Every row belongs to one group in each of 4 separate groupings. Each group adds its own fixed numbers to the row, and there is some noise. The rows also spread widely along 14 directions, which tell nothing about the answers.
Known rows, each followed by its group in each grouping:
[ -8,  27, -17,  16,  20,   3,   1, -11, -15,   1, -23,  10,  22,  19, -26,
  -2, -57,  27,  -1,  15,  11,  -4,  23,   8,  -5,   5, -10]
(2) j_305 j_706 j_797
[ -3,   7,  31,  -6,   4,  -4,  -7,  19,   4, -10,  11,  -6,  -2,  -5, -31,
  -3,  19,   4,   0,  11,  11,  -5,  -5,   1,  -7, -11,  59]
(1) j_305 j_342 j_355
[ -1,  23,   6, -27, -22,  10,   3, -16, -31,  -7,   8,  -1,  15,  -2,  -9,
  -7,  -2,   2, -13,   5,   0,  -3,   4,   0,   2,  -2, -32]
(2) j_968 j_572 j_833
[ -4,  -5,   2, -21,   3,   1,  -3,  -4,   5,  13,  14,  10,  10,  -4,  12,
  -4,  -3,   3,  -6,  -6, -21,   3,  -2, -17,  13,  11, -19]
(1) j_788 j_439 j_355
[ 13,  -7,  34,  -7, -16,  12,   3, -20,  14,   9,  -2,   4,  27,  -8,  -2,
  17, -33,  10, -13, -10, -10,  -4,  -4,  23, -28, -24, -17]
(0) j_788 j_439 j_833
[ 12, -40, -18,  -7,   8,   3,   1,  -3,   5,  19,   4,   4, -22,  12, -13,
   7,  -3, -16,  25,   1,   2, -10,   7,  19,  17,  24,  14]
(3) j_393 j_572 j_797
[-16,  -8,  23,  -3,  -1, -24,  25,  -8,   1,  11,  -6,  -3,  -1, -28,  26,
  -2, -11,  -3,  34,  -1,  10, -10, -11,   4,  22,   9,   4]
(3) j_794 j_706 j_833
[ 18, -13,   0,  15,  -6,  23, -16,  -4, -12,  21,  12,   4,  17,  20, -13,
  26, -24,  -1, -19,  -6,  -6,  -6,  -4,  21, -39,  -9, -10]
(0) j_393 j_342 j_833
[-16,  -2,  -7, -14,   6, -14,   3, -20, -29,   4,  -9,  11,   4,  -4, -19,
 -12, -49,  10,  29,   6,  25, -18,   9,  -4,  -3,  23,  -9]
(2) j_48 j_439 j_833
[  9,  -6, -12, -13,   2,  -6,   7,   3,  13,  10,  10,  -2, -17,  -2,   1,
  -4, -17,   0,  23, -11,   1,  -2,  -3,  11,   1,  23,   9]
(0) j_794 j_706 j_355
[ -6,  33, -12,  -5,  22,  -4,  38,  10,  11, -12,  -8, -14,   4,  15,  -5,
 -20,  -5,  14,  11,   7,  -4,  22,  22,  15,  33,  -6,  -3]
(2) j_48 j_572 j_355
[ 13,  20,   7,  -6,   6,   3,  10,   5,   9, -10,  -8, -24, -10,   1,  -4,
   1, -12,   0,   9,  -7,  -4,   9,   2,  17,  20, -21, -17]
(2) j_968 j_706 j_797
[-14,  13,  -9, -20,  16,  -7,   9,  10,  -9, -23,   0,   8, -14, -12, -16,
 -19,  -1, -16, -11,  20,  26,  -9,  -8,  -1,   7,  -3,  13]
(2) j_968 j_572 j_833
[-32,   8,   9,  -5,  21,   1,   2,   5,  16,  -5,   3,  12,  20, -41,   9,
 -20,   7,  18, -16,  13,  -3,  -3, -16,   5,  -1,  -5,  -5]
(2) j_788 j_342 j_797
[-15,  15, -34,   5,  -4,  13,  22,  -5,  17, -29, -51,  -6,  14,   5, -12,
  -2, -11,  -5,   8,   1,   7, -26,  -3,  31,  19, -15,   0]
(2) j_794 j_572 j_833
[  0,  24,  26,   6, -13,   8,  -1,  -2,  -7,  -5,  -3, -13,  19,  12, -13,
  10,  -1,   7, -14,  -1, -15,   6,   8,  -5,  -1, -20,  -6]
(3) j_788 j_706 j_833
[ 11,  -9, -19, -23,  -2,  25, -19, -12,  22,  -6,  -8,  12,  11,   1, -22,
  14, -32,  -1, -12,   3,  -2, -31,  11,  19,  -7,   4,   1]
(1) j_48 j_439 j_833
[ 15, -12,  15, -10,  10,   1,   3, -16, -29,  16,  -4,   9,  10,  10,  -4,
  19, -31, -14, -12,   9,  15,  -8,  10,   3,  10, -16, -24]
(2) j_968 j_439 j_833
[ 20, -11, -27,  -5, -18,  14,  -7, -15,  -3,  20,  10,   7,   2,   6,   0,
  12, -24,   2,  19, -10,  -9, -18,  -1,  15,  -9,  40,  -4]
(3) j_788 j_342 j_833
[ 10,  10,  22,  20,   9,  -3,  18,  11,  -6,  18,  18, -30,  -2,  -4,   0,
  10,   1,  15,  21,   0,  -1,  15,  -2,  20,  15, -14,  -2]
(3) j_788 j_439 j_355
[ 12,  -3,   2, -21, -21,   2, -16, -18, -10,  12,   2,   2,   2,   8, -23,
   1, -10,  17,  31, -11,  -7, -19,  14,  -9,   2,  38,  25]
(0) j_968 j_342 j_797
[-17, -10,  23,   2,  16,  -6,  -4,   5,  -1,   3, -16, -18,   6, -16,  -6,
 -11,  -4,  15,  28,  -8, -11,  -2,  -2,   2,  11, -16,   5]
(2) j_968 j_342 j_355
[ 30,  25,  -8, -17, -17,  11,  28, -15, -16,   0,   2,   6,  12,  16,  -9,
  18, -11,  -6, -15,  11,  19, -10,  11,  28,  19,  -1, -14]
(0) j_968 j_342 j_797
[ -4,  27,  -2, -19,  11,   7, -24,   5,   3, -29,  -4, -15, -21, -16, -43,
 -11, -41,  15,  -3,   6,   7,  -8,   6, -13,  -8,  -9,  -2]
(1) j_788 j_342 j_833
[ 10,   1,  37,  -4,   3,  -2, -18,   6,   3,  -2,  -9,   6,   6,  15, -12,
  12, -10,  -1, -14,  -8, -16,   1,  13, -16, -11, -16,  26]
(3) j_968 j_342 j_797
[  5, -24,   5,  -6,  26,   8, -17, -11,  -7,  24,  -5,   8,  12,  10, -16,
  12, -47,  10,  -3,  13,  -6,  -6,  25,   2,   3,  -3, -13]
(1) j_968 j_706 j_833
[-32, -15,  23,  -7,   5,   1,  -3, -11,   6,   7,  -2, -12,  26, -13, -30,
 -21,  30,  33,  14,   9, -20,  -2,  10,  -8,  16,  -1,  20]
(0) j_788 j_439 j_833
[ -4,  -1,  -7,  -2, -11,   6,   9,   1, -11,  -1,   9, -15,   1,   2, -14,
 -14,  -8,  10,  22, -11,  -5,  11,  -9,  28, -17,   0, -10]
(0) j_968 j_572 j_355
[ -6,  16,  -6,   1,  -9,  20,   1,   3,  13, -17,  -4, -14,  15, -21,  -2,
   6,  18,  -3, -14,   2,   0, -19, -22,  28,   0, -21,   1]
(2) j_968 j_439 j_833
[-34,   1,   0,  -5,  -7,   0,   4,  -6,  13,  -6, -11,  17,  27, -23,  11,
  -3,  18,   1,  -2,   2,  -4, -27, -17,  -8,  16,  13,  13]
(1) j_393 j_439 j_797
[-14, -11,  14,  -3,  16, -17, -12,  -8, -34,  34,  22,  -1,   6, -13,  19,
  -9,  -3,  19,  16,  -7, -12,  10,   2, -34,  16,  24, -26]
(0) j_968 j_342 j_797
[ -4, -14,   0,   8,  28,  14,   8,  -2,  -2,  16,  -6,   1,  22,  -6, -17,
  19,  -3,   3, -14,  26,  18, -19,  10,  31,  15, -23,   1]
(0) j_48 j_706 j_355
[  3,   7,   2,  -5, -21,   5,  12,  -1,  -7, -10,  10, -24,  -2,  -2,  12,
   4, -10, -11,  12, -17,   0,   5, -20,  22,  -2, -19, -38]
(1) j_48 j_572 j_833
[ -6,  -2,  16,   3,  11,   0, -22,  12,   4,   3,  11,   9,  11,   0,   4,
   5,  12,  -6, -23,  -6, -15,   0, -14, -25, -19,  -6,  21]
(2) j_788 j_439 j_833
[  8,  20, -12, -14, -24,  16,  -8,  -3, -10, -13,  -8,   3,  13,  28, -22,
   2,   3,  -3,  -3,  -9,  -6, -11,   9,   3,  -9,   5,  15]
(2) j_48 j_572 j_355

New rows, each followed by its group in each grouping:
[-11,   5,  -8,   5,   8,  -3,  20, -10, -25,  18,  12,  11,  24,  12,   3,
  -3,  -5,   3, -14,  14,   2,   9,   3,  -4,   9,   8, -26]
(0) j_788 j_706 j_833
[  5,   3,   7, -21, -20,  10,   4,  -5,  -3,   4,  18,  13,  18, -15,  11,
  12,  43, -15, -19,   6,   4, -22, -19,  12,  17,   8,  10]
(2) j_968 j_439 j_797
[ -6,   0,  11,  -5,   0,   3, -10,  -7, -15,  14,  10, -12,  11,  -2, -21,
   1,  13,  19,  11,  11,  -7,  -8,  17,  -6,  17,  16,  18]
(3) j_968 j_439 j_833
[-15,  22,  -5,   4,   7,  13,  -1,   2,  32,  -4,  -5,   2,  32,   4, -11,
 -11,   9,  31, -14,   1, -32,   9,  13,   0,   0,   5,  13]
(0) j_788 j_706 j_797
[-25,   0,  33,  -2, -23, -17,  18,  -5,   9, -17, -22,  -4,   6,  -8, -17,
 -11,   7,   2,  36, -13,   2, -12, -11,   5,  -1,   3,  41]
(3) j_393 j_439 j_797
[  2, -24,  21,   4,   1,  -7, -17,   4,   6,  16,  10,   9,  -5,   1,   8,
   7, -26,  -5,  10, -20, -14,  -1, -10,  -9, -36,  15,  22]
(3) j_393 j_342 j_833
[-15, -25,   1, -10,   5,   2, -26, -12, -19,   9,  -3,  16,   4,  -2, -27,
   1,   0,  -5,  -5,   6,   6, -20,   0, -18,  -3,   8,   2]
(0) j_788 j_706 j_797
[ 13,  -1,   9, -18,  -1,   2,  -7,   3,  -3,   9,  22,  21,   1,  10,  -4,
  10,  -3, -13, -11,   6,   5,  -5,  -2,   0,  -5,  15,  24]
(1) j_968 j_706 j_797
[-11,  12,  22,  10,  -2,  -1,  -2,   9,  -1,  -9,   6, -32,  -7, -40,  -6,
   7,  20,   8,  18,   1,  15, -15, -22,  17,  14, -15,  14]
(3) j_968 j_439 j_797
[ 13, -14,  -5, -13,  33,   2, -14,   1,  -3,  14,   3,  14,  -8,  17,  -7,
  16, -26, -18, -24,  13,   1,  -2,  15, -23,  21,  -4, -10]
(1) j_788 j_706 j_833
[-16, -10,   4, -11,  12,   1,  -3,  -9,  23, -16, -30, -14,   1, -15, -14,
 -13, -35,  10,  18, -11, -10,  -9,   7,  10,   3, -21, -18]
(2) j_48 j_439 j_833
[  7,  -4,  20, -26, -21,  16,  -5,  -6, -19,  -1,  14,  11,  28,  33, -40,
   6,  23,  -7, -23,  13,   1,  -8,  18,   8,  -8,  -5,  26]
(1) j_48 j_342 j_833
[ 14,   5,  20,   0,   7,  -7,   1,  10, -16,   2,  19,  -9, -14,   5,  -7,
   5, -40,  -5,   1,  -2,  12,  15, -10,   1, -20, -16, -15]
(1) j_788 j_342 j_833
[ -8,  14,   9,   1,  16,  14,  18,   1,   3,   0,  10, -13,  25, -21,  -9,
  -3,   0,  20, -23,  23,   1,   5,   1,  33,   2, -26, -16]
(0) j_968 j_342 j_833
[ -2,  38,  -6,  13,  16,   3,  29,  24,  23,  -2,   9,  -9,  17,  13,  -6,
  -9,   4,  26,   2,   8, -15,  22,   7,  14,  11,   1,  27]
(1) j_788 j_342 j_355
[-12,  -7, -23,  14,   3,  -1,  16,  -1,   0,  19,   5,   3,  24,  16,  16,
   1,  11,  -1,  22,  -4,  -8,  -3,  -4,  10,  22,  24,   1]
(1) j_48 j_706 j_797
[ -1,  10, -11, -27, -18,  15,   6,   6,  21, -29,  -6,  11,  12,  21,  -3,
 -13,  14, -19, -24, -16, -22,   7,  -4,  13, -15, -14,  -1]
(2) j_48 j_572 j_355
[ -6,  12,  33,   3,  14,   4,   4,   2, -17,  -4, -15,  -7,  18,  20, -27,
   9, -10,   6, -20,  12,   0,   6,  20,  -5,  16, -39,  -9]
(1) j_393 j_342 j_797
[ 32,   5,  28, -12,  -9,  -6,  19,  -6,   3,   5,  -2, -14, -10,  25,   1,
  12, -22,  -9,  15, -13,  -1,  14,  10,  10,  12, -16,   1]
(2) j_305 j_572 j_833
[-17,  23,  29,   9,  -6,   6,  -1,  -5,   6,   7,  -1,  10,  38, -36,   5,
   8,  -2,  27,  -5,  11,   5, -19, -14,  12, -10,  -2,  16]
(2) j_788 j_706 j_797
[-19, -23,  -3,  23,  21,  -8,  30,   3,  -3,  14,  -8,  -7,  18,  14,  -7,
  -7,  17,  -1,  24,   8,   3,   7,  -7,  22,  19,  -9,  15]
(2) j_788 j_439 j_833
[-20,  23,  12,   9,  -8,  20,   4, -21, -10,   3, -32,  -2,  56,  10, -32,
  -3,  -9,  45,   3,  11, -16, -13,  30,  16,   7,  -6,  -2]
(2) j_393 j_342 j_797
[ 11,  13,   1,   8,  14,  14, -20,   3,  -6,  -1, -18,  -6,   8,  13, -32,
  13, -44,  16,   0,  -2,   2, -11,  14,  10, -15, -17,  10]
(2) j_968 j_439 j_355
[  3,   2,  17, -30, -30,   1,   3, -12,  15,  -9,   8,   5,   6,   5,  -2,
 -10,  -7,  -2,  -2, -18, -26,   8,  -2,  -2, -18,   9,  -8]
(3) j_788 j_439 j_833
[-11, -25,  26, -16, -21,   2,  -9, -19,  -5,  13,   2,  12,  29,  -5, -18,
 -10,   1,  17,  16, -10, -14,  -9,  -1,  14, -27,  11,  14]
(0) j_968 j_342 j_797
[  5,  55,  -9,   5, -12,   0,  32,   0,  15, -13,   6, -30,   3,   7, -15,
 -18, -22,  40,  27, -10, -10,  23,   9,  19,   6,  11,  -8]
(0) j_788 j_439 j_797
[  1, -14,  15,  -9,   1,  17, -16,  -3,   5,   8,  10,   1,  16, -10, -11,
   5,  -6,   2, -11,   1,  -4,  -5,  -2,  30, -21, -16, -11]
(2) j_48 j_706 j_797
[-18,   8,  -1,  27, -12,   5,   9,   1,   3,   5,  -4,   1,  26,  -9,   5,
   5,  18,  12,  16,  -2,  -5, -12, -17,  18,  -4,  10,  25]
(3) j_788 j_572 j_797
[-15, -18,   1,  -6,   3,   0, -26, -16,  -6,  23,   2,  17,  18, -13,  10,
  -2, -22,  14,   8,  -8, -23, -11,   6, -16,  -7,  32, -15]
(3) j_968 j_706 j_797
[  3,  18,   9,  22,   3,  16,  -5,  10,  -5,   4,   4,  -5,  21,  -6,  -1,
  23,  14,   2, -23,   8,  10, -11, -18,  14,  -3, -24,   6]
(2) j_788 j_439 j_797
[ 24, -15,  -4,  -5,  -7,  19,   4, -13, -19,  21,   8,  -7,   3,   7, -25,
  23,   7,  -2,   5,  11,  15, -16,   6,  28,  18,  -5,  -3]
(0) j_788 j_572 j_355
[  0,  22,   1, -12, -12,   4,  -3,  -4, -24,   3,  23,   0,  14,  13,   2,
   0, -12,   2, -10,  -5,  -6,  11,   3,  -5,  -5,   6, -37]
(1) j_48 j_706 j_797
[  7,  12,   5, -19, -20,  12,  -7,  -8, -28,   2,  24,   3,  12,  26, -30,
  -7, -12,   9, -13,  -1,  -3,  14,  16,   7, -30,   3, -17]
(0) j_48 j_572 j_797
[ -7,  19,  -3, -10, -15,  19,  -2,  -4,  -6, -10,   7, -16,  15, -22, -17,
  -1,  17,  12,  -7,  11,   6, -18, -11,  22,  13,  -9, -12]
(1) j_305 j_342 j_355
[-26, -18,  -6, -10,  -9,   3,   9, -20,  -7,   5, -14,  13,  29, -15,  -3,
 -10,  -6,   5,   9,  -1,  -2, -18,  -9,  18,  -3,   5, -16]
(0) j_968 j_706 j_355
[  2,   3,  21, -15,   4,  -2,  25,  -7,  22,   6,  -6,   9,  17, -20,  17,
  -4, -35,  14,   2,  -2, -14,   6,   7,  27,  -1,  -4, -14]
(3) j_968 j_342 j_355
[-12,  16, -16,  24,  -6,  13,  -4,  -6,  15,  11, -12,   9,  35, -20,  21,
  24,   2,  13,   7,   0,  -2, -34, -19,   6,  15,  17,  11]
(1) j_788 j_706 j_797
[  2,  -8,   6,   5,  17,   4,  19,   4, -14,  32,  21, -10,  17,   6,   8,
   0,  14,  13,  14,  11,  -5,  13,   9,  27,  20,   0,  -9]
(2) j_48 j_572 j_355
[ -5,   9,  -1, -10,  -4,  -8,  35,  -1, -11,   6,  -5,  18,  21,  18,   1,
  -1,  27,  -8,  -5,  10,   9,  -8,   5,  -1,  27,  10,  26]
(0) j_794 j_342 j_355
[ 23,  -7,  25, -10, -21,  10,   3, -21, -27,  17,   3,  15,  29,  21,  -8,
  33, -17, -15, -22,   1,  14, -18,   6,  13, -16, -17,  -8]
(0) j_48 j_342 j_833
[  1,  -8,   8, -12,  -3,   3, -15,  -3, -15,  13,  17,  16,  20,  24, -26,
  -6,  -1,  10,   2,   2,  -4,  -5,  12,  -3, -29,  24,  42]
(2) j_48 j_342 j_833
[  8, -10,  18, -25,  -2,  -3,  -2, -15,  -9,   0,  -8, -18, -21,   8, -40,
   0, -32,   4,  36,   4,   8,  -9,  22,   1,  22,   3,   4]
(1) j_393 j_706 j_833
[-15,   3,  16,  17,   5, -15,  19,   9,   3,  10,  11,  -9,  11,  -2,  -3,
 -13,   1,  21,  37,  -2,  -4,  11,  -4,  18,  -5,  19,  37]
(3) j_968 j_439 j_797
[ 32,   7, -15,  -6, -20,  11,   5, -14, -14,  19,  15,   0,   4,  29, -12,
  22,   7,  -5,   6,   3,  -1, -13,  14,   4,  20,  30,  14]
(3) j_788 j_439 j_833
[-19,  -8,  16,  35,   9,  -6,  20,  -5, -19,  22, -23, -11,  35,  20,  -7,
   7,  19,  14,  29,   5,  -2,  -1,   5,  10,  32, -15,  10]
(2) j_788 j_706 j_797
[ -4,  10,  32, -23,  -1,   2,  -1, -14,  -9,  -4,   4, -14,   5, -13, -34,
 -16, -36,  29,   9,   7,  -2,   9,  14,  10, -13, -13, -18]
(2) j_788 j_439 j_833
[-15, -11,   0,  -6,  29,  -3,   0,   9,  -1,  -4,  -2, -14, -18, -15, -31,
 -21,   1,   6,  18,  16,  11,   5,   1,  15,  17, -11,   4]
(2) j_788 j_572 j_797
[-14, -26,  -1,  -7, -18,  -7, -15, -11, -27,   4,  -1,  15,   9,  15, -27,
  -5,  18, -10,  17, -10,   6, -22, -12, -13, -13,  23,  33]
(0) j_968 j_439 j_797
[-16,  39,   7,  17,   5, -10,  28,  11,  -9,   1,  14,   4,  26,  -7,  10,
   5,  23,   9, -10,  17,  16,  -4,  -6,   5,  17,   8,  25]
(3) j_48 j_439 j_797
[-27,  19,  18,   1,  15,  -9,  18,   3,   0,   1,  -6,  -2,  31,   5,  -2,
 -24,  15,  25,   6,   4, -19,  18,  12,  -9,  20,   0,   6]
(2) j_968 j_439 j_797
[  3,   1,   4, -22, -10,   0,  23, -17,  14,   9,  -5,   8,  16, -29,  26,
   1,   2,   4,  18,  -1,  -1, -20,  -6,  23,  32,  18,  -9]
(2) j_968 j_342 j_797
[ -6,  -9,  36, -12,  -1,  -9,  14,  -9,  -7,  -8, -12,  -1,   6,   4, -50,
  -7, -18,   7,  18,  16,  21,  -9,  12,  20,  -9, -14,  42]
(0) j_968 j_706 j_833
[ -8, -15, -12, -11,   9,  13, -14,  -2, -22,  -1,   9, -10, -11,  14, -43,
  -9,   6,  -1,  -6,   8,   1,   4,  10,   5,   1,  -4, -16]
(0) j_393 j_572 j_797
[ -1,   2, -18,  -6,  -2,   5,   0, -12,   5,   7,   3,  -9,  13,  21, -12,
 -12, -18,  19,  15,  -7, -23,   8,  16,   0,   8,  21, -14]
(1) j_305 j_439 j_833
[  7,   6,  12, -20, -11,  -2,   1, -10,  25,   4,   1,   6,   7,  -5,   9,
   5,   5,   4,   5,  -9, -22, -10,   6, -18,  18,  24,  21]
(3) j_788 j_439 j_833
[ -6,  14,  -8,  11,  -6,   6,  17, -12,  11,   6, -27,  -6,  22,   5,  13,
   9,  -6,  14,  22,  -8, -13, -14,   5,   5,  26,   9,   3]
(2) j_393 j_572 j_833
[  4,  17,  26, -26,   4,  -3, -17,  -3, -12,   2,   7,  -5,  -5,   0, -18,
  -5, -23,  15, -12,  -1,  -8,   8,  21, -26,  -1,  -3, -12]
(0) j_794 j_706 j_355
[  5, -12,   6, -12, -10,  13,  -9, -11,  -9,   7,  16,  -5,   1, -17, -18,
   8,  -5,  -1,  -3,   7,   6, -14,  -6,  17,  -5,   1, -12]
(3) j_788 j_439 j_833
[ 11,  27,  17, -28, -14,  -6,   5,  -3,  -1,  -4,  14,   4, -14, -13,  -1,
   0, -30,   8,  13,  -1,   9,  -5,   1, -10,   1,  22,   9]
(1) j_393 j_572 j_355
[-14,  18,  22,  -9,   9,   4,   0,  -1, -15, -12, -13, -12,  21,   8, -30,
  -6,   1,  15, -12,  16,  -5,   2,  21, -11,  21, -27,  -3]
(1) j_968 j_342 j_833
[ 12,  -9,  -7, -34,  18,  -2,  -5,  -2,   1,  15,  25,  18, -14,   2, -19,
 -15, -28,   8,   5,   9,   0,   7,  13,   1,  -8,  33,   9]
(2) j_788 j_439 j_355
